Each new row is followed by its nearest point in the smallest flat space through zero that holds the last named rows.

K21 (4 x 18):
0.56	1.51	1.52	-0.16	0.18	-1.81	-0.27	1.01	-0.01	1.92	-1.03	-2.25	-1.10	1.41	1.21	1.51	-1.37	-2.46
-0.56	2.07	1.27	-0.15	0.96	0.89	0.20	-1.72	0.73	3.91	-0.97	-1.19	1.56	2.16	1.19	1.06	-1.03	0.35
-2.23	1.76	-1.41	0.43	-2.70	-1.87	-0.60	1.41	-0.29	-0.52	1.05	-0.64	1.84	0.24	4.45	2.55	-0.46	-2.35
1.04	-0.06	-0.27	0.54	-1.56	-3.83	-1.43	1.98	-1.09	1.61	0.15	-1.54	-1.74	-2.41	-2.69	-0.43	0.60	-1.58
New rows:
1.73	-2.17	0.07	0.22	2.58	-1.25	1.35	-1.19	2.86	0.31	-2.05	1.19	0.57	-1.71	-0.97	-1.91	-1.96	2.82 : 0.97	-0.93	0.63	-0.23	1.50	1.43	0.42	-1.09	0.26	0.28	-0.48	0.60	-0.58	-0.04	-2.23	-1.40	0.31	1.64
1.16	2.53	2.41	-2.51	-1.08	-1.12	2.49	0.78	-0.47	-2.10	2.38	1.76	1.58	1.98	-2.46	1.72	0.12	-1.85 : 0.17	-0.07	0.25	-0.14	0.09	-0.18	0.15	0.57	0.00	-0.94	-0.12	-0.17	-0.59	0.40	0.75	0.38	-0.36	-0.80
2.30	-0.39	-0.20	0.59	0.39	-0.06	-1.23	-0.77	-1.22	-0.79	-1.26	1.13	1.71	-2.47	1.56	-0.98	1.60	-0.96 : -0.19	-0.42	-0.64	0.14	-0.50	-0.12	-0.13	0.20	-0.18	-0.75	0.45	0.48	0.14	-0.74	-0.25	-0.29	0.45	0.24

K59 (4 x 18):
-1.56	0.52	0.80	-0.32	0.25	2.94	-0.01	1.81	-0.55	0.51	2.87	-1.99	-0.97	1.14	-0.13	1.42	2.27	0.22
2.03	-1.08	1.56	-1.95	-0.02	-0.65	-2.09	-2.94	-0.50	-3.20	0.61	1.83	-0.83	-1.46	-2.02	-0.21	0.74	-0.58
1.06	1.40	-1.05	-1.18	2.06	-1.73	-0.43	1.51	-2.98	-3.61	-0.20	1.26	-0.44	-1.44	0.55	1.02	1.04	-1.49
2.25	0.19	-2.07	-2.78	0.51	1.71	1.82	1.26	-1.74	0.66	-1.77	2.23	-0.28	0.37	-2.25	2.33	0.58	-0.14
New rows:
-2.34	-0.26	1.01	-0.05	0.88	-1.68	1.73	-2.39	0.20	1.39	0.95	1.37	0.62	2.10	0.83	-3.30	-1.08	-0.38 : -0.55	-0.44	0.45	1.28	-0.68	-0.93	-0.25	-1.01	1.35	0.71	-0.37	-0.44	0.53	-0.01	0.70	-1.29	-1.13	0.35
0.47	-0.60	-0.02	0.66	0.83	1.16	2.28	-3.25	-2.22	1.88	-3.10	0.85	-1.77	-0.84	-2.18	-0.53	-0.82	-1.64 : 1.54	-0.68	-0.73	-1.03	-0.51	0.16	0.73	-0.93	0.28	0.86	-1.76	1.60	0.27	0.02	-1.41	0.20	-0.82	0.25
2.42	0.65	-1.55	-0.86	1.45	-0.21	-1.89	1.55	-2.84	2.39	-1.21	-0.61	1.87	1.88	2.03	-0.22	-0.33	0.57 : 0.11	0.80	-1.56	0.04	0.61	-0.29	1.22	1.68	-0.82	0.57	-1.20	0.32	0.37	0.17	0.59	0.61	-0.33	-0.19
2.25	2.75	-1.20	0.20	1.11	-0.29	0.49	-2.62	1.55	-0.87	0.01	0.45	-0.20	0.59	2.89	0.52	1.93	2.45 : 0.13	0.11	-0.10	0.09	0.18	-0.62	-0.14	-0.06	-0.18	-0.48	-0.23	0.20	0.08	-0.30	0.24	-0.18	-0.17	-0.18
1.72	-0.96	-0.65	-0.15	-0.13	3.90	-0.31	1.44	-2.58	-0.38	-2.31	2.87	0.25	0.37	-0.78	-1.36	1.24	-0.42 : 1.42	-0.01	-0.98	-1.77	0.26	1.03	0.84	0.45	-1.01	0.13	-0.86	1.38	-0.26	0.12	-1.50	1.33	0.45	-0.11
-1.65	0.86	-0.97	0.08	2.83	0.15	0.81	-2.87	-0.68	-2.28	-0.49	0.28	1.57	3.97	0.77	-1.53	-3.36	0.24 : -0.06	0.09	-0.27	0.76	0.02	-1.33	-0.01	-0.22	0.28	-0.11	-0.80	0.14	0.46	-0.35	0.78	-0.74	-0.88	-0.10

K719, 4 rows:
0.31	2.79	2.38	-0.18	1.36	-1.42	-2.24	1.54	-0.86	4.36	3.65	0.56	-0.34	0.17	2.17	-3.77	1.18	-2.75
3.59	-1.64	-0.21	2.47	2.87	0.55	-0.26	1.52	-1.16	3.76	1.60	2.27	0.46	1.80	5.05	0.38	-3.89	-3.68
0.53	2.71	1.44	3.33	-0.06	0.05	-4.35	0.91	2.33	2.02	3.34	-0.47	0.63	-1.59	5.15	-3.38	-1.38	-4.82
0.06	5.25	2.61	3.30	2.99	-0.14	-3.20	-0.64	-3.04	1.61	1.52	0.72	-0.61	-0.81	2.93	-0.86	-2.31	-4.32
New rows:
-0.83	0.95	-0.23	2.66	1.43	-0.30	-2.16	-0.59	-2.33	1.04	-0.88	0.00	-2.25	0.75	-1.64	-0.06	-1.77	1.80 : -0.30	1.71	0.72	0.58	1.34	0.01	-0.10	-0.80	-2.19	-0.30	-0.62	0.38	-0.50	-0.01	-0.47	0.90	-0.71	-0.36
-1.83	-0.13	0.02	0.27	1.40	2.08	-0.75	1.53	2.52	-0.78	0.43	-1.18	2.82	0.48	-1.48	-0.26	-0.14	-1.38 : -0.25	-0.10	-0.24	0.42	-0.92	0.20	-0.60	-0.01	1.42	-0.63	0.14	-0.57	0.29	-0.62	0.43	-0.42	0.07	-0.18
2.46	-1.78	-0.85	-2.41	1.16	-1.77	-0.83	-2.08	-2.71	-0.17	-0.01	-2.27	-0.04	-2.30	-1.99	2.09	-0.90	-0.22 : 0.00	-0.15	-0.13	-0.38	0.68	0.06	0.99	-0.44	-1.41	-0.42	-0.97	0.39	-0.30	0.48	-1.07	1.22	-0.23	0.79
2.25	-2.72	0.92	2.10	-0.90	-0.43	0.91	-0.23	-2.50	-2.61	-1.06	-1.50	-2.30	-2.25	2.65	-2.08	0.95	-1.01 : 0.26	-0.22	-0.31	0.91	-0.12	0.41	-0.33	-0.14	0.54	-0.47	-0.18	-0.08	0.23	-0.25	0.80	0.34	-0.87	-0.53
2.69	-0.69	2.70	0.67	0.43	-0.14	-0.18	1.06	-2.03	1.12	2.24	-1.71	-0.28	-1.34	0.37	1.54	0.27	1.64 : 0.41	0.15	0.35	-0.22	0.81	-0.26	0.16	0.31	-0.94	1.10	0.42	0.53	-0.17	0.53	0.24	-0.16	-0.06	-0.33
1.42	-2.10	1.82	1.99	-0.75	1.47	2.16	2.04	-0.67	-0.62	2.38	-2.26	-0.80	-2.34	-1.54	-2.53	-2.23	2.45 : 0.14	-0.85	-0.40	-0.23	-0.57	0.06	0.16	0.27	0.89	-0.03	0.09	-0.15	0.22	0.03	0.11	-0.19	0.21	0.26

K573:
0.60	-1.75	-0.12	0.73	1.62	-1.32	-1.54	0.85	-0.58	1.65	0.07	2.63	-0.69	1.90	0.85	0.55	0.57	-1.28
0.31	1.23	0.33	-0.84	2.23	2.17	-2.50	1.33	0.29	-0.86	3.63	1.03	3.08	0.60	-0.21	0.15	-1.09	1.41
-1.94	0.07	-0.37	0.03	2.86	0.44	2.77	-2.30	3.56	1.59	-2.39	-0.30	-0.04	-0.27	-0.56	-0.62	-3.72	1.31
3.25	1.39	0.45	0.90	0.05	0.90	-1.02	-0.42	-2.06	-1.43	-1.11	-1.31	-1.09	0.44	0.88	0.33	0.85	0.03
New rows:
-0.37	3.14	-1.19	0.79	-0.04	0.55	0.29	2.22	-0.65	0.01	-2.26	-1.11	-0.04	0.01	-0.04	-1.37	-0.52	1.06 : 0.64	0.95	0.13	0.09	-0.02	0.73	0.44	-0.67	-0.04	-0.71	-0.68	-1.18	-0.15	-0.41	-0.02	-0.12	-0.38	0.54
-0.40	0.82	-1.31	-0.38	-4.14	-0.01	-4.14	0.59	0.27	0.04	-1.38	-0.21	-0.90	-1.69	0.15	0.24	4.14	0.25 : 0.36	-0.20	0.09	-0.16	-3.16	-0.78	-0.40	0.97	-1.91	-1.01	0.67	-0.65	-0.52	-0.68	0.01	0.14	2.53	-0.96
2.81	-0.57	4.14	0.23	4.14	4.14	-4.06	0.21	-2.28	1.23	-0.45	-1.33	-0.17	-0.96	-0.72	-0.29	-3.54	2.40 : 3.14	2.15	0.54	0.64	4.03	2.67	-2.03	-0.55	-0.28	-0.95	0.18	-0.12	0.93	1.41	0.80	0.31	-1.90	1.56
-1.23	-0.88	-0.16	-3.05	-2.04	2.00	-2.09	0.25	-1.69	1.03	0.14	0.63	-0.06	-0.23	-0.80	0.90	-0.15	-0.24 : -0.57	-0.24	0.00	-0.47	-1.04	-0.18	-0.52	0.89	-0.36	-0.27	1.40	0.31	0.67	-0.27	-0.24	0.03	0.81	-0.21
-1.31	-0.52	-0.01	0.40	-0.68	0.60	-0.08	-0.36	1.57	-1.63	-0.42	1.20	0.02	-1.87	0.43	1.78	-1.30	-0.88 : -0.93	-0.11	-0.11	-0.29	-0.19	-0.07	0.62	-0.14	0.69	0.19	0.07	-0.10	0.27	-0.39	-0.34	-0.18	-0.38	0.18
-1.95	0.06	-0.57	2.33	0.07	-1.65	-0.79	-0.17	1.24	3.57	-1.64	-0.10	1.94	0.04	-0.57	1.02	-0.73	-0.16 : -1.39	-1.16	-0.31	0.03	0.82	-0.89	0.79	-0.25	1.26	1.45	-0.56	1.07	-0.23	0.30	-0.14	-0.10	-0.79	-0.30
